All groups share one centre, and each spreads out both ways along 5 directions, with some noise.
Known rows, each followed by its group:
[ -92, -112,  -49,  167,  356,    9, -173,  -35,  122, -190] -> B
[ -58,  -40,  182,  168,  247,   45,    2,  103,   21, -233] -> E
[-94,  67,  30, 159, 163, -98,  11, 171, -90, -77] -> H
[ 197,   50,   40, -129, -216,  149,    7,    0,   -9, -101] -> H
[ 18, -76, -39,  66, 163, -29, -89, -30,  83, -75] -> H
[-218,   75,  -45,  -14,  -66,   83,   43,    2,  -24,  165] -> H
[ 429,   -1, -130,  -77, -143, -139,   37,   49, -118, -118] -> B
[ 127,  -98, -332,  -52,  201, -147, -230, -137,    4, -184] -> E
[  66,   68, -122,  -17, -122,  -51,  -26,   15,    3,  194] -> Z
[ 156,  259, -184,  -98, -258,   82,  -40,  203, -142, -129] -> E
[  18,    2,   50, -154,  -98, -193,   79,  -26, -176,  -87] -> B
[ 259, -158,  142, -304, -222, -120,   93, -232,    4,   93] -> B
[-223,   72,  377, -284,   -8, -169,  -73, -240,   22,  -11] -> E
[-269, -118,  292,  110,  336,   -2, -107, -131,  129, -158] -> B
[ -76,  -64, -153,   29,   25,  394,  -74,  -63,  205,  -51] -> H
[-125,  113,   25,  186,  404, -333, -284,   50,  -31, -238] -> Z
[-119,   84,  163,  130,  -35,  188,    5,   83,  156,  177] -> Z
[ 235,  -64,  142,   84, -170,  239,  201,  139,   54,  -17] -> Z
[ -44, -101,   63,  -43,   26,  155,   -6,  -63,  104,  -45] -> Z
[-267,   76,  -33,  324,  268,   52,   13,  271,  -60, -126] -> H
[ 160,  -77,   45, -310, -245, -185,   97, -223,  -73,  111] -> B
[300, -72, -58, 115, -26,  -3,  94, 146, -46, -47] -> E
[  95, -239, -136,  168,  269,  283, -232, -232,  367,   75] -> B
[  -3, -155,  269,  -91,  -32,  -74,   85, -180,  101,  147] -> E
[-106,  -59, -123, -166, -120,   19,  244,  113, -282, -206] -> H
[166, 101, 159, 308, -97,  53,  77, 225, 125, 312] -> Z
[ 139,  -18,   -7, -156, -306,  364,  219,   67,  -86, -155] -> Z
[ 352,  -72, -248,   12,  -40, -110,  -29,    3,  -62,  -29] -> E

New rows, each followed by its group:
[  59,  -61,  104,  308,  561, -401, -280,   71,   -1, -292] -> Z
[ -80,  124,    6,   71,  -57,  101,  119,  227, -121, -144] -> H
[ 286, -131,  -74,  -74,   62, -207,  -43, -110,  -70, -168] -> B
[ 224, -124,  126,  170,   72,   46,   64,   77,   60,  -89] -> Z
[-325,   98,   31,  -86,   25,  169, -116,  -76,   53,    0] -> Z
[ 129,   42,   78,  262,  147, -164,  -92,   93,   62,   98] -> Z
[ 266,   81,  139,  133,  113, -171, -141,   79,   30, -175] -> H
[ 177,  347,  271,  518,   72, -144,  -12,  529,  -44,  -59] -> Z
[ 252, -167,  225,  106,  -67,  295,  204,  120,   71, -208] -> Z
[-304,   -8,   38,   50,  325, -119, -266, -137,  100, -120] -> Z
[ 182,  -36,  189,  208,   71,   74,   65,  141,   45, -101] -> Z
[ 156, -302,  361,   23,  351, -283,  -63, -220,   57, -307] -> B
[ 101,   -8,  244, -125, -128, -164,   67,  -91,  -39,   21] -> E
[-436,  137, -267, -424,  -84,  123, -150, -219,  -99, -149] -> Z
[ 348, -123,  151,   -3,  -89,  114,   33,  -70,  139,  -37] -> B
[  83, -197, -135, -205,  -47,  188,  -91, -297,  159,   12] -> H
[  66,  -62,   33,  -75,   39, -184,  -36, -124,  -28,   10] -> H
[ -29,  -73,  -95, -136,   24,   14,  -66, -129,   10,  -95] -> Z
[  39,  -38,  -12,  125,  183,  -66, -121,  -10,   57,  -58] -> H
[ 168,   44,  -83,  -39,   14,  -79,  -48,  118, -142, -329] -> Z
[-224,  -59,  -85,  -57,  278, -161, -244, -219,   63,  -74] -> Z
[ 14,   6,  34,  48, -17, 164, -33,  -3, 123,  45] -> B
[  14,   13,  125,  277,  324, -183, -182,   66,   55, -114] -> Z
[  97,  -82,  -46, -131,  -37,   53,  -28, -119,   38,  -79] -> H
[ 104,  -96, -328, -135,   22, -188, -105, -151,  -84,    1] -> B
[-52, -45, 297, 241,  26, 252,  55,  40, 264, 207] -> Z
[ 408, -184,  132, -238, -175, -229,   98, -208,  -47,   -5] -> B
